There are 5 ways to turn a row about zero (a turn may also mirror it). The second row of each pair is the first, turned, with some noise. The first 45 pairs use one turn. New pairs use 2 turns, one after the other, and a turn may come again.
Some pairs, each with its turns in order after it:
[-44  49  29 -38 -20 -41 -45 -15]
[ 39  30   1 -70   2 -56   1   3]	nuto

[ 37  19  51  17  19 -36  30   1]
[ 61  12 -28  35   6  34 -12  -8]	gadu

[-22   8 -39  29  -8 -28 -50   3]
[ 35 -23 -43  16  20 -17   4 -41]	robad

[-41  38  11  -8  14  -4 -34 -35]
[ -3   0   9 -25 -27  21 -26  58]	gadu

[ 50 -18   0 -43  39 -50 -49   1]
[-41   4  14  58  42 -59  13 -13]	robad

[ -7   3   1  13  45 -10  28  41]
[-63   6  -4   1   5  -2  -6  28]	levo

[ 35  -7 -16  -7 -34  15  11 -18]
[-25 -13  25  26   9 -16 -21  18]	nuto

[ 15  43  -4 -17  43 -12 -46  32]
[ 49   4  15 -33 -49  12 -24 -29]	nuto

[-27 -52   6  24 -26 -31   5 -29]
[ 37 -32 -19 -18  39  -8  -9  49]	robad

[ 38 -27 -25  32  -1  40  15  49]
[  7   4  29  35  24 -56  21 -39]	gadu

[ 43 -16 -15 -17   4 -46  30  20]
[  0   8 -14 -20  72   8 -19  -1]	fof

[ 26   3 -46  -9  -6  40 -35  36]
[ 34  39  12  44 -23  -6  16 -32]	robad

[-22 -22 -34  21  37 -13 -42 -13]
[-29  -7  31  32   6 -52  -3 -28]	fof

[ 30  23  -9 -18  24  -2   0  40]
[ 40 -24   5  17 -30 -22  -5 -20]	gadu

[ 22 -20 -12  -3 -11   4   4  21]
[ -2   1   8 -14 -34  -5   8   7]	levo

[ 43 -23 -20 -51 -41 -18 -46  38]
[ 46 -30  -4  -3  59 -40  10  53]	fof

[-40 -30 -20  35 -14 -39  21 -36]
[  2  24 -59  37  22 -23  19  34]	nuto

[ 32 -19 -26  29  19  -2   4  43]
[  3  -2   8  51  -3 -38   5 -31]	gadu

[-27  26  22 -45  32  37 -32  39]
[  6  14  42 -50 -27   8  27 -53]	nuto

[-34  48  16  -3  12 -36  33  19]
[ 38  -6 -60  -1  -8 -10 -19  32]	gadu

[-31  20 -21 -35  29 -28  47 -10]
[-16 -29 -11 -50  15  15   3 -55]	fof

[-26   2  49  -9 -52 -22  28 -28]
[ -8  -4  -7 -30  63 -32  16  35]	nuto

[ 11 -25 -41 -38 -26 -14  -3 -52]
[ 18  50 -12 -16  58 -18  16  10]	robad

[  1  -6 -38 -38  49  12  17   6]
[ 23 -31  -5 -19  10 -21 -32 -55]	fof

[ 34 -32  -3  38 -17 -12  15 -48]
[-19 -11 -37  40  34  -9 -38  20]	nuto

[ 37 -22 -25   5  22 -22  -4  52]
[  5 -21   0  50 -24 -26  15 -38]	gadu

[-39  -5 -10  50  21  -8  -7 -13]
[ 24 -37 -27 -17  -6  -3 -40 -16]	robad

[ 18  37 -42  46 -23  28   8  43]
[ 23  20 -38  13 -72  17  16 -20]	robad

[-39  41   3 -46 -36 -10  29  12]
[-17  33  13  -5  17  29  11 -68]	levo

[ 42  11   7  22  29 -40  25 -51]
[ 11  10 -10  -9  18 -52 -66  11]	levo

[-11 -19   3 -44   5  47  13  16]
[ -6  10 -18  40 -38  33  13 -17]	levo

[-42  28  38 -50  -3  16 -39   3]
[ 14 -46  33 -42 -51  -6  21  25]	fof

[ 52  45  22 -23  43 -16 -21  18]
[-71   6  10  40 -12 -12   6 -33]	robad

[-33  -1 -37 -35  -3  17   9 -11]
[  5  31  31  27   1 -14  32  -6]	nuto

[ 19   3  24  13 -26 -10   3 -18]
[ 31  19  23  -1   6 -18 -10  -4]	levo

[-50 -23 -18  20 -47   9  49 -47]
[-56  35 -40 -34  61  -4  -9  11]	gadu

[ 47 -21  45  20  16  29  25  48]
[-29 -64   4 -10   3  59  -7 -15]	nuto

[ 40 -12  24  35  13 -40 -21  25]
[ 18  14   2  63 -23  20  23 -20]	gadu

[-42  -4  28  25  48 -12  42  12]
[-35  -3  35  -2 -11  51 -19 -44]	fof

[ -8  37  11 -46  20 -52  -5  15]
[-38  23 -30 -10  26 -33  20 -43]	levo

[ 10 -15 -50  17 -50  33 -32 -21]
[ 62  44 -33  21  17  27   4   0]	robad

[ 32  -1  16  13  51  42  32 -19]
[  9  32 -16  -3 -33  12 -63 -27]	fof

[-49  40  -4 -23  30 -44 -32  33]
[-52 -12 -29 -15  54  -9  45 -27]	levo

[ 15  33  29  19 -34  -5  25  -3]
[ 15  46  31 -15  18   0 -10  -2]	levo

[ 27 -35  14  24 -13  39  38 -15]
[ -3  17 -44  35 -10  26 -40  11]	fof

New pairs, each followed by its turns in order:
[-34  35   0  37 -25 -41   3 -23]
[-31  24  15  21  22  42 -33 -25]	fof levo

[ 24 -21  40 -36   3  13  -3  34]
[-20 -18 -29 -45  17  35  20  12]	robad nuto

[  8 -46  51  18   8 -47  45  29]
[-18  22 -23  64 -13  60 -15   4]	gadu nuto

[ 51   5 -25  41  52  -6 -42 -43]
[ 67 -38 -30 -47  19  11  27  21]	nuto levo

[13 -7 -9 32 32 -9 20 25]
[-29 -10  10   1  13  10  47 -11]	levo levo

[ 20  44   5   5  39 -18 -18  27]
[-34 -19  42   6  -4 -29 -36 -12]	nuto nuto

[-45  51  -6 -16  50   6  44 -29]
[-35   4   1 -82  16  46 -11  -6]	fof gadu

[ 29  51  46  35  41 -41 -46 -49]
[-94  -8  19  20  -7 -22 -29  61]	robad gadu

[ 17 -21 -46 -30 -16 -22 -16  48]
[-32   6 -21  26  37  35   4  46]	nuto fof

[  9 -45 -51  26   5  26  37  39]
[-29  44  47  42   3  -3 -45  -3]	fof gadu

[  0  22   6 -27 -22   9   7 -33]
[-11  30  37   5  15   9  10 -16]	gadu robad

[ 11 -31  43 -36  42 -33 -10 -23]
[-37 -19  78   1   2  11 -16  -9]	robad fof

[ 43   8   5  -3 -23  52 -48   9]
[ 50   7 -16 -14  31  60   9   5]	gadu gadu

[ 40  15  38  38   8 -28 -40 -39]
[45 50  2 -9 18 50 12 33]	gadu levo

[ -9  25 -19  19  18 -49  -7  30]
[ 14  22   4 -38 -50   4   7  -2]	nuto levo

[ 41  10  48  47 -16  17 -18 -39]
[ 32 -10  30  19  34 -13 -10 -67]	nuto robad

[ 15  16 -36  11  -8  18   6  -1]
[  5   4 -10 -30   0  -5 -34   3]	fof levo

[ -7 -29  11 -29 -41  49  48  -8]
[ 72  42  -9  23 -13 -20   4  -2]	fof robad

[ 37  17 -38 -15  11 -19 -40  39]
[ 52 -35 -10  -7  18  28 -42 -16]	fof nuto

[ -8  11  37 -23 -26  26  30 -13]
[ -9 -21  36 -31 -19  19 -34 -16]	nuto fof

[-38 -41  21   3  15 -34  30 -13]
[-13  -8 -14  21   9 -23 -53 -36]	nuto gadu

[-36  36 -31 -15  46  39  -4  30]
[-32  27 -52 -13  -1 -14 -25  47]	fof fof

[ 26 -39 -47  -1 -19 -48 -29 -19]
[ 14 -48 -14  25  26 -66   3  -7]	levo nuto

[-38 -25  31 -24   4 -36  -5  -5]
[  9   7 -62  10  32  13   1   1]	levo nuto

[-36 -22 -34 -51 -36  14   2 -40]
[-51 -52 -38 -32  -9 -14  -1   5]	nuto robad

[ 14  17  12  45 -18  18 -10 -40]
[ 13  38   7 -26 -49 -10  10 -16]	nuto nuto

[-35   8 -39   1   7 -27  49   6]
[ -4 -25  13  12  -5  60  -9  38]	nuto nuto

[-20  47  -1 -28 -23 -35 -36   9]
[-42   3  41 -31 -11 -20  24  42]	fof robad

[-24 -39 -40  31  29 -20  -3  -9]
[-14  -5  -5  22 -48  24   4 -44]	robad gadu

[-24   6 -31 -43  -9  11   6  26]
[-53  16   1 -20   9  17   8  31]	robad robad

[-26 -42 -24  16 -14 -38 -22 -41]
[-54 -43  28  11  41   4  -9  -4]	fof levo

[ 32 -22   3  31 -49  11 -50  45]
[ 25  -5 -31 -28  33  70 -22  30]	levo fof

[ 46 -26 -32  50 -34  -9  31   9]
[ -3   6 -33  -1 -50 -10 -49 -54]	fof robad

[ -8 -25 -47  -1  47  40 -29  11]
[-22  59   8 -19   1 -36  13  43]	robad fof

[ 17 -44  34   1  32 -30  49  -5]
[-12 -43 -24  20 -42   3 -40  46]	nuto levo

[ 18  21 -14  24 -27 -50  37  33]
[-27  -6 -57 -23  14 -35  10 -35]	robad gadu

[-31 -20   3  40 -24 -42  -7  50]
[ 40  25   2 -27 -26 -31  50  19]	nuto robad

[ 36 -35  22  37 -31 -20  14  11]
[-31   5 -23 -12  19  36  21  44]	fof levo

[ -7  37  39  -9  23   9 -18  19]
[ 19  -6 -11 -26 -11  12  -4  50]	fof fof

[ 27  30  -6 -45   4  19 -46 -23]
[ 10  10 -24  16  57  26 -36  23]	robad levo

[ 22  33  45 -31  31 -14 -23  41]
[ -2 -30  31 -32  11  52  15 -35]	nuto gadu

[-46  -7  31  32  39  30 -23 -37]
[ 33 -40 -22 -12  37  58  30  17]	fof robad

[-43  48 -52 -18  14 -36  12  -7]
[ 10 -45   2 -51 -17  -3  50 -44]	gadu levo

[ 36  50  14  19 -12   6  42 -47]
[ 34   2  52 -27 -55  11 -28 -12]	gadu gadu

[ 47  14  28  27 -51  16   7  47]
[-61   0  16 -11 -34  44  46  -1]	levo robad

[ 48  21 -27 -12  48  21  -4 -49]
[ 55  20   3  -2  -9 -59 -42  18]	fof nuto

[ -7  50 -16 -25 -21 -47 -10 -41]
[ 28  49   9   5  22  29  51 -36]	gadu robad

[-24  19  21  13 -13  20 -31  19]
[ 35  -4  14  24 -25  14 -15  24]	robad levo

[ 3  0  2  5 21 12 50 30]
[  1  14   6  33 -25  31 -12  28]	nuto levo

[-40  -5  35  -4  41  10  18  32]
[-33 -20  17   8  39  39  -7  31]	levo levo

[ 24  30 -35 -26  46 -19 -33  44]
[ 51 -17  62 -13 -19 -40  11  -6]	gadu levo

[-14 -51   7  28 -46  51  21  -9]
[ 52  -6  47   8  -9 -30  38 -37]	robad gadu

[ 16 -35  28 -11 -47  52 -12  41]
[ 49  26  17  62  32  10 -18  24]	fof fof

[ -8  -9 -38 -40  29 -34  45  23]
[ 14 -77   0 -14 -25 -18 -10 -13]	gadu levo

[ 45 -28 -41   1 -11  34 -20 -17]
[ 26 -32  39  -4  49  -3  17  23]	nuto levo

[ 49 -45  24   7 -26  52 -34  12]
[40 39 43 45 40 -3 18 23]	fof fof

[-18   5 -39  -5 -45 -29  40  36]
[ 49  23   2  53  -3 -24   8  30]	gadu nuto

